All rows are made from the same 9 directions, up to rounding. Whole rows:
array([[  -1,  140,  192,  450,  251,   25,  104,  -88,  271,  160, -275,
          52,   50,   34,  213],
       [ 156,  -72,  -41, -101,  193,  163,   49,  -73,   92, -206, -284,
          25, -340,  137, -101],
       [   8, -176,  161,  139, -241,   99,  162,  169,  245,  421,   57,
         -31, -309,   43,  -39],
       [ 104, -150, -263, -221,   30, -249, -341,  -90, -183,  -92, -154,
         385,  273,  -86,  301],
       [ -92,   64,  -97, -134,   34,   28,  -12,  463, -299,  357,  116,
         -80,  187,   90, -436],
       [  52, -197, -237,  205,  148,  237, -150,  137, -263,  157,  227,
         187, -164,   56, -288],
       [  52,   34,   61,  370,  133,  106,  219,  131,  221,  110, -263,
        -208,  -74,  221, -169],
       [  32, -366, -295, -110, -496,  -89, -324,  -33, -266, -136, -385,
         -15, -432,  134,  354],
       [  52,   -8,   12, -174,   23, -128, -128, -365,   67, -305,   55,
         236,   83, -201,  359],
       [ 306, -461,  -81, -116,    1, -138,  -33, -190,  396, -162,    4,
         138, -204,   27,  352],
       [ -48,  -61, -139, -136, -312,   39,  -76,   47, -232,   -7,  137,
          61,  -38,  -55, -191],
       [ 251, -236, -108,  -56,  295,  -89,  -72, -240,  230, -365, -123,
          59,  -92,   72,  299],
       [-151,  126,  104,   12,   68,   67,  -75,  159, -183,  286,  -56,
          -5,  -91,    0,   41]])

The start of a row, then its end:
[-146,  124,   49,  -13, -357, -151,   25,   75,  -63,  125,  -20]  [-80, 233, -68,  27]
[ -32,  -31,   66,   35, -323,  180,  114,   40,   36,  154,  -88]  [  30, -326,   12, -188]
[ -39,  -24,   49, -181, -379, -222,   59,  175,   87,  231, -107]  [-44, 183, -15,  51]
[-223,  263,  206, -240, -189,  -69, -122,  -39, -178,  187, -220]  [ 151,  -13, -177,  283]
[  45,  -92, -112,  337,  -44,  -96,   64,    7,  102, -171,  -65]  [-326,  103,  177,   49]
[ 167,   -3, -215, -166,  212,  157,   -7,    2, -105, -155, -111]  [ 301,   42,   30, -443]
[  -3,  -66,   55,  118, -127,  137,   66,   93,   59,  270,  -23]  [  96, -206,   14, -119]
[-277,  408,  141,  461, -109,  165,   80, -173, -173,  -73,   77]  [-122,  106, -114,  -96]
[  22, -176, -136,  264, -119,  -70,  -96,  101,  -33,  146, -108]  [-22,   9, 105, 118]
[  23, -330, -188,   30, -130,  145, -233,   69, -244,  117,  125]  [  94, -435,   51,   50]
[ 187, -317, -448,  627,  210,  331, -240, -119, -242, -148, -143]  [ 286, -327,  185, -169]
[ 152, -247,  107, -766,  384, -208, -248,   47,   95,  146,   25]  [ 270, -181,  -89,  524]
[  71,  -72,   53,  226,  244,  -99,   32,   93,  213,  104, -259]  [-176,   -6,  186,  251]
[  -5,  111,  -93,  184, -244,  -22,   12, -208,  -14, -183, -200]  [172, 195, -75, -53]
[ 37,  17,  53,  33,  78,  -9, 180, 155, 157,  53,   0]  [-217,   64,  118, -176]
[  18,   63,  -95,  -73, -152,    2,   10, -165,  -56, -256,   15]  [ 106,  122,  -88, -139]
[  49,  -97, -188,   52, -347,  -96,  -87,  -61,  -53,  -65, -307]  [156,  64,  18,  44]
[  -6, -195, -124,  -63, -240, -125,  -65,   59,  -74,  -91,  209]  [-227,   -4,   43,   75]
[  97,  -76, -138,  200,  395,  165,  -29,   48,  -67,  -39,  157]  [  38,  -22,   91, -220]
[  63,   90,   43,  -18, -124, -285,  131, -103,  285, -149, -239]  [-43, 408, -17, 150]
[-35, 123, 200, -29,  64,  54, 174,  46, 161,  82, -26]  [-131,  -74,   18,  -58]
[  35, -246,  -97,  161,  -62,   78,  -81,   37,  -42,   70,  161]  [ -34, -243,   59,   45]
[  59,   87,  -84,   65,  102,   51,   69,  -19,    2, -147, -155]  [  18,  111,   64, -222]
[ -61,  166,  284,  -75,  609,  257,    2, -316,   29, -236,  569]  [   0, -270, -203,  139]
[ -7, -46,  19, 170,  11, 184,  14, -72,  -8,   3, 115]  [  25, -246,   -8,  -58]
[ 100,   60,  149,  121,  -15,   73,  401,  127,  409,   18, -316]  [-298,  -97,  223, -294]
[-211,  286,  190,   92, -253,   -5,   76, -146,  -37, -120, -151]  [-220,  -35,  -58,  144]
[-70, 127, 165, -65, 288,  41, -74, -10, -36, 199, 107]  [ 187,   12, -128,  142]
[-104,  134,   94,  -22,  -40,   24,   76,  197,  -56,  247,   12]  [ -62,   74,    4, -165]
[ -59,   45, -128,  416, -107,  233,  -95, -175, -213, -105, -153]  [ 135, -202,    8,  -76]
[ 15, -26,  14,  92, 220, 115, -90, -28, -44, 140,  83]  [229, -89, -57,  36]
[ -62,  133,  131,  189,  584,  107, -117, -283,  -48, -221,  369]  [ -12,  -34, -124,  295]
[ 101,  -10,  193, -263,  245,  -71,   66,  -66,  289,  176,  279]  [ 334,  173, -216,   85]
[ -90,  -19,   49,   81, -332, -180,   20,   18,   57,   94,   97]  [-128,  165,  -55,  173]
[-84, 194, 242, 223, 186, 139, 128,  41, 122, 383, 184]  [ 210,  104, -142, -116]
[ -95,   26,  -29,   -3, -128,  -23, -130,   66, -189,  207,   33]  [167,  78, -89,  36]
[ -96,   38,   87, -286,  108,   39, -237,   -3, -229,  120, -170]  [ 145, -305,  -55,  310]
[ -4, -72, 118, 117, -20,  87, -20, -10,  98, 303,   5]  [ 230, -191,  -73,  129]
[ 106, -215,  -32, -224,  192, -171, -120,  126,   69,  173,  170]  [109, 105, -17, 198]
[ -98,  181,   77,  162,  -27,   83,   86, -194,  -14, -181,  287]  [ -48,  110, -138,  -96]
[-131, -235,   55,  355, -163,  -44, -259,  265, -111,  650, -302]  [ -11, -377,  136,  551]
[  14, -456, -176,  233, -201,  -20, -151,  170,  -90,  191,  478]  [-194, -213,   83,  128]
[ 210, -497, -116,  340, -307, -366,   40,   73,  466,  236,  137]  [-21, 275,  63, 344]
[ -30,  -67, -178,  254,   64, -221, -106,  110, -115,  -14,  273]  [-192,  453,   42,   80]
[ -65, -106,   24,  110, -813, -127,  286,  -71,  224, -197,  341]  [-444,   62,  -34, -132]
[  83,  -89, -100,  279,  -17,   40,   66,  -55,  101,  -84,   28]  [  -9,   44,   56, -108]
[-191,  298,  259,  -50, -235,   89,  234,  219,   16,  362,  -74]  [ -82,   27,  -41, -297]
[  83, -107,  202, -118,  -23, -157,  157,  -18,  408,  146,  216]  [ 13,  98, -96, 178]
[ -62,  366,  142,  -97,  293, -126,  -41, -278,   16, -279, -275]  [  99,  291, -125,  286]
[  77,   65,   11, -176,  181, -147,  175,  205,  156,  -51, -101]  [-266,  269,  153, -179]
[  87,   41,   65, -102,  121, -184,  173,    8,  272, -176,  -59]  [-243,  237,   79,   32]
[ -70,  -23,   -5,   44, -120,   91,    2,  102, -112,  139,  181]  [ -36,  -87,  -12, -144]
[ 131, -237, -192,   36,   11, -104,  -99,  188,    5,  274,   57]  [260, 218,  18, -71]
[ -24,  111,  -47,   -5, -157,   10,   36, -124,  -50,  -56,  266]  [ 257,  313, -213, -241]
[-193,  169,  217,   96,  -68,  -19,   27, -129,   -5,  -25,  279]  [-192,   10, -138,  222]
[ -92, -136,  145,   63, -175, -209,  -83, -270,  134, -214,  378]  [-307,  -91, -119,  646]
[-130,  150,  -47,   48,  -69,  -75,  -95,    3, -219,    7,   96]  [ 27, 282, -94,  -3]
[ 138,  -14,   66, -203, -260,   41,  282, -131,  329, -192,  -79]  [  44,  -69,  -32, -262]
[-242, -130,  -77,  366, -383,  -42, -199,  264, -337,  382,  143]  [-264, -109,   77,  192]
[  19, -214, -172, -162, -103,  194,  -98,   78, -254, -119,  164]  [-121, -438,   98, -199]
[  99,  -10,   60,   58,  206,  -70,  123,   -1,  251,  -92, -151]  [-170,   41,  122,   79]
[  67,   30,  -15,   83,   81,  -55,   24,  -32,  109,    1, -218]  [108, 136,  25,  33]
[ 194,   58,  293,  123,  804,  150,  196, -243,  508,   -5,  312]  [ 260,   26, -129,   64]
[ 167, -148,   59, -193,   -6, -125,   69, -171,  332, -163,  -54]  [ 65, -42, -32, 216]
[ -47,  105,  212, -115,  290,  -50,  -56,    2,   68,  121, -205]  [ -16, -114,    6,  358]
